Each new row is followed by its nearest point in the smallest flat space through zero that holds the last named rows.

k_171 (6 x 13)
[[-24   1 -12  -7   2  65  24   0  29   8 -17  16 -45]
 [-26 -10  23   8  11  31  27 -37  -3  29  27   2   3]
 [-45  20  22   0 -14 -30  10  47 -11   4 -13  27  20]
 [ -1 -26   1 -10 -10  18  30  17 -39  26 -25  -9  42]
 [ 24  60   6 -29  -1  53  -4  -4   5   3 -25 -37   5]
 [ -7 -12  26   2 -20   7   6  13 -14  39  12 -18  72]]
New rows:
[  6 -28  -3  58   3  33 -58  -3 -31 -15  16   3  37]	[ 18 -30  -3  10  -8  -6 -13  -7   6  10  20 -13  26]
[ 47   2  24 -17   1  -2  -3  -4  49  13  -3  31  -2]	[  9   5  -4   2  -5   8 -18   0  27  -3   9  -5  -5]
[-33  -3 -26 -11   4 -10   3   0 -13  -1  -2 -17  -2]	[ -5  -4  -1  -1   2  -5   9   3 -11  -2  -7   6  -3]
[ -1 -16 -33  10 -23  37 -15 -36  19   2  -7  16  -5]	[  8 -24 -17   4  -1  33  -1 -10  25   5   5  -2 -17]
[ -1  29   9  58 -23  -6   0  15  17   2  -4  58  10]	[-30   9  11   9 -10 -16  -8  25  21   0   8  22  -1]

k_391 (6 x 13)
[[ 17 -37  29 -22 -21  50 -28 -32  71 -12   8 -30 -52]
 [ 12 -64  -7 -25 -26  18   2 -11   6   8  35   6  13]
 [ -2 -14  25 -15   0   0  27 -34   6 -24  29   2   1]
 [ -7  -3 -11   9  26 -11  -9 -10  55  -3  25 -68 -51]
 [ 77 -11   0  13  -5  18  15 -47  27 -23  36   5 -75]
 [ 55  23 -39   9  32 -30 -23   4 -11 -29  10 -23 -16]]
New rows:
[-11  -5  21 -12  -3 -13  28   7  -7  -2  -5 -22 -15]	[-18   3  10   1   5  -5  14  -7   6  -1   7  -7  -2]
[  2  -1  -7 -16  -6 -27  -6  -6  37 -20 -11  -5   6]	[  0   0   4 -11   8  -2 -12  -4  10 -15   2 -18   1]
[ -9   1   1  39  -1  -2  -6 -14  15 -40   2  -5  -6]	[  3  13   8   2  10  -3   3 -11  10 -13   2 -10 -14]
[  6  -1  19 -17  -5  -9 -15   5  17  30 -28 -22  39]	[-19  -5   3 -14  -4   7 -23  15   5   3 -17  -9  20]

k_236 (6 x 13)
[[-19  15   1  10  17  13  -1 -25  11 -30   2  15   2]
 [-10   6 -22  -1 -37 -75  -6   6 -20 -13  -5  -2   3]
 [ 28  -6 -14  -5  -7 -21  11  -8 -28 -38 -35 -31  23]
 [ 12 -21  57  16  20 -24   2   9   1  12 -53 -16  29]
 [ 13  24  -9  -9  15 -44   5 -24 -37 -40 -22  17 -28]
 [-37  15  22  13  26 -18   0 -31  42 -13  12  34 -13]]
New rows:
[-11 -18   8  13 -20 -19   9  -5  -5   3   0   2 -13]	[ -5  -1   2   1  -8 -23  -2   4   3   5   0   2   0]
[ -6  -2  -6  -6   5 -17 -44  -2  -5 -31  12  43  16]	[-24  18  -5  11  -4 -12 -12  -7 -10 -18   2  19  -1]
[  2  -8   2 -19 -15 -12 -33  16  25  21  -1 -58  -6]	[  9 -22  -2  -6 -20 -12   5  17  15  24   5 -22  12]
[ -7  27 -11   5  -1 -30   2 -12   7 -14  13   0  22]	[-16   6 -11   5  -9 -25   0 -12   8 -21   3   2   7]
[  6  18  11 -30   3   3   5  15 -56 -58   9  18  -9]	[ 10  24 -17  -4   6   3  -5  -8 -49 -31 -14  12 -16]
[30  1 12  8 34  2 -3  3 56 13 11 29 27]	[ -4 -11  25   3  22  10  10 -10  42  13   5   1   0]

k_100 (6 x 13)
[[-43 -56  25 -11   4 -83  11 -13  26  21 -12  -6   2]
 [ 12   6  32  12  41 -38 -17  -6  27   3 -50   9 -37]
 [ 12 -15   2  20  -9 -41  32  18 -39 -18  25  -3 -17]
 [ -4 -37  13  -3 -17 -15   0  18 -57  37 -13   6  -1]
 [ 24   2  35  -1 -25 -21  -7 -10 -21  35  12  -1  14]
 [ -1 -43 -10   6   8 -37 -24 -13 -21 -43   0   4 -10]]
New rows:
[ -1 -12  58  -1 -14   5  41  -5   7  10   7   2   0]	[  1   7  21   0 -11 -20  23   4   5  28   9  -5   4]
[ -4   3   1 -30  19  29   0  -3   5   9   6 -16   0]	[-8  7 -7 -8  0 23 -3  0 11  8 -5  0  8]
[ 34  -5  -1   9   4 -32  10  30  20   0  -4  -8  -1]	[  9   7  13  11   7 -25  15   4   4  -3   1  -1 -14]

k_886 (6 x 13)
[[-51   5 -48  -2   3 -28  -2  50 -32  35  28 -21 -23]
 [ -8  -7  12  44 -54 -50  30  35 -27  23   4   5 -17]
 [ -2  20 -12  46 -38  12   6 -66 -40  26  -2   2 -15]
 [-20   3  21  55 -19 -11 -26 -13  22  -5 -43  11  -1]
 [-38   6  23  19  -5   2 -34  28 -42   7 -11 -12 -33]
 [-31 -12   1   6 -45  12 -13  -1  14  20 -60  -6 -23]]
New rows:
[ -8  28 -12 -32  -4 -15  16 -20 -42   6 -47 -16 -20]	[-10   0  -9 -13 -20  20   1 -10 -22  18  -9 -10 -19]
[  6  13  -5   9  11 -11   6 -15  32 -46   2 -30  13]	[  9   3  -2   7  20  -5  -4 -10  27 -15   2   9  20]
[-32  26 -25  -9  29 -60 -23 -15  18  -2   5 -50  17]	[-30  11 -39  13  32 -18 -18   8  19   4  13  -4  11]
[-19 -33   6 -22 -71  43 -24 -22  48 -33  25  -1 -19]	[  4 -12   5 -21 -22  25   1 -15  19   3 -37  -1  -5]
[ -7  24  32  -4   4   4  -1  23  -8   6 -43  20  -4]	[ -7  -6  29   3  -8   5 -14  15  -1  -7 -23   0 -10]

k_398 (6 x 13)
[[-42  21 -77 -24  15  63 -22 -16 -27 -39   4  29 -19]
 [ 42 -32 -11   9 -13 -12  -8   4 -48  19 -25  35  11]
 [ 15   8 -14 -41 -16 -23   7  -1   0  38 -39  -4  24]
 [-20   5  -9   4  -8 -15 -42 -37   2  60  41  20  10]
 [  8  36 -26  48  12   7  11  12 -21   0  -7   9 -26]
 [-31 -50  37 -18  26   9 -12 -15 -11  16 -12 -10  -5]]
New rows:
[-23  13 -32 -25  10   2 -25  21  10 -17 -19  -1  16]	[-13  14 -26 -31  -1  15   1  -3   4 -11 -11  -1   3]
[-19  -4  -1  29 -37  21  -3   3 -13  -7  -3 -10  25]	[ 4 -2 -3  6 -3  3 -3  1 -3 -9  8  7 -1]
[ -4 -20 -31   6 -29   2 -43 -22   3  69   0  39   7]	[ -1  -6 -24  -6 -13 -14 -38 -30 -22  59  14  33  15]
[ -7 -22  15  -3   8  -2  34  40   6  22 -34  10 -27]	[  4 -10  18   3  16  -4  20  13 -11   8 -38 -16  -9]

k_308 (6 x 13)
[[ -3  25  24 -25   4 -29   8 -44 -23   8   3 -19  10]
 [-31   6 -16 -41 -59  -2  34   4 -37  20 -28  12  -8]
 [-25 -16  44   0  30  35  -9 -28   7 -13 -52 -18 -42]
 [-55 -15  36 -10 -11  26 -22  58 -50   0 -36  19 -22]
 [-25 -32 -17 -15  18  -7  28 -10 -35 -19 -47   5 -32]
 [-21  21  -1  18  16  25   8 -17  -7 -58 -66  39  19]]
New rows:
[ -4 -12   1  28 -31  51   2   4 -21   7  12  26 -20]	[-11  -6  -2   4 -23  27  -4  27   8   5 -11  11  -9]
[  8  44  -3  17 -35  25  21 -32 -24   0  54  11  10]	[ 10  36  -2  -7 -30  -7   5 -13   7  10  16   4  31]
[ 16 -29  25 -25   2   0 -46   0  44 -66   9  -4  20]	[ 11   4  15  24  26  13 -21  -1  22 -15   5   0   7]
[-34 -24 -21  26  21 -14   9  33   1  -3   3 -18  -7]	[ -2 -30 -15   8  18  -5  -2  26 -10  -6   3   4 -15]
[-10  10  39  10   8  27  18  49 -63  -5 -19   2  -7]	[-35  -3  27  -5   2   7 -17  35 -42  -7 -20  15  -4]
[  8 -24   0   5   1 -48  27 -19 -69  20  -4  24 -20]	[-12 -16 -15 -26  11 -43  22  -4 -53   1  -1  -3  -8]

k_735 (6 x 13)
[[-25  -6   9  50 -12 -11  50  17  56 -24 -21  22  31]
 [  8 -11  -1  22 -18  27  29  -7  20  20   0  18 -12]
 [ -5  -8   7 -24 -13  27  47 -11  11  -6  14  -2  -8]
 [ 18  10  39   1  27   2 -17 -17 -18   6 -14 -36 -16]
 [-25 -14  -3 -52  38  37  15  37   2  -1 -41 -25 -32]
 [-25  15 -28  35  30 -11   8   0  -2 -11   3  16  24]]
New rows:
[ -8 -17  -9  39   0 -12 -13  -3 -10  40  25 -24  14]	[ 10   7  -7  29   3  -5 -16 -12  -9  14   6  10   3]
[  6  23  14 -38 -30 -31   3 -21   9  -9  12  -1  31]	[  5   3  16 -24 -30 -27   0 -11   0 -26  26  -6  20]
[  3 -26 -28 -22  14  10  -6 -19 -30   9  -8 -34  12]	[ -2   4 -10 -24  18  10 -10  -4 -23   4   6 -10 -11]

k_695 (6 x 13)
[[ 18  -2  52 -16 -15 -57  -8   0  52 -37 -18   1  49]
 [  3  25 -37  26   9 -16 -15  15  83  -2  43  -3 -26]
 [  7  13 -45  60   3  -5 -17  43  67 -22  -2   6  11]
 [ 15  -5 -21  -2 -25 -16  21   4 -21 -30   7  39   9]
 [  1  50 -26  17 -49 -37 -29  -7  57   8  -8   1   9]
 [  8  25  28  50 -24 -15  24 -24  50 -18  32 -16  34]]
New rows:
[-58 -10 -42  49 -29   8  27  16  -2   9   5 -31  -8]	[ -8  17 -32  50  -9  30   6   2  -4  12   5  -6  -3]
[ 34   3  23   2  -5   4  16   5  -4 -11  -7 -21   2]	[ 2 -6 20  5  1  0  9 -5 -2 -8 -1 -5 15]
[ -2   6   0  -9   6   2   0  11 -15  16  -3 -31  10]	[ -7   0   8  -2   5  10  -6  -3  -7  13 -11 -12  -1]
[ 15   7  13  56   2  -5  -7   2  -7  -6 -28   6 -16]	[ -1   3  -5  31  -4  11   0   9   1  -3 -15  -4  17]
[ 23 -19 -13   7 -26  18 -15 -26 -22  -7 -22 -20   2]	[ -4   4  -2   6 -14   9   0  -5 -25   7 -19   0  10]
[-24   1  -8 -43  15 -16  24   8 -13  28  13  -1   8]	[ -2  -5   4 -31   6  -3  -1  -8 -14   8   8   3 -18]
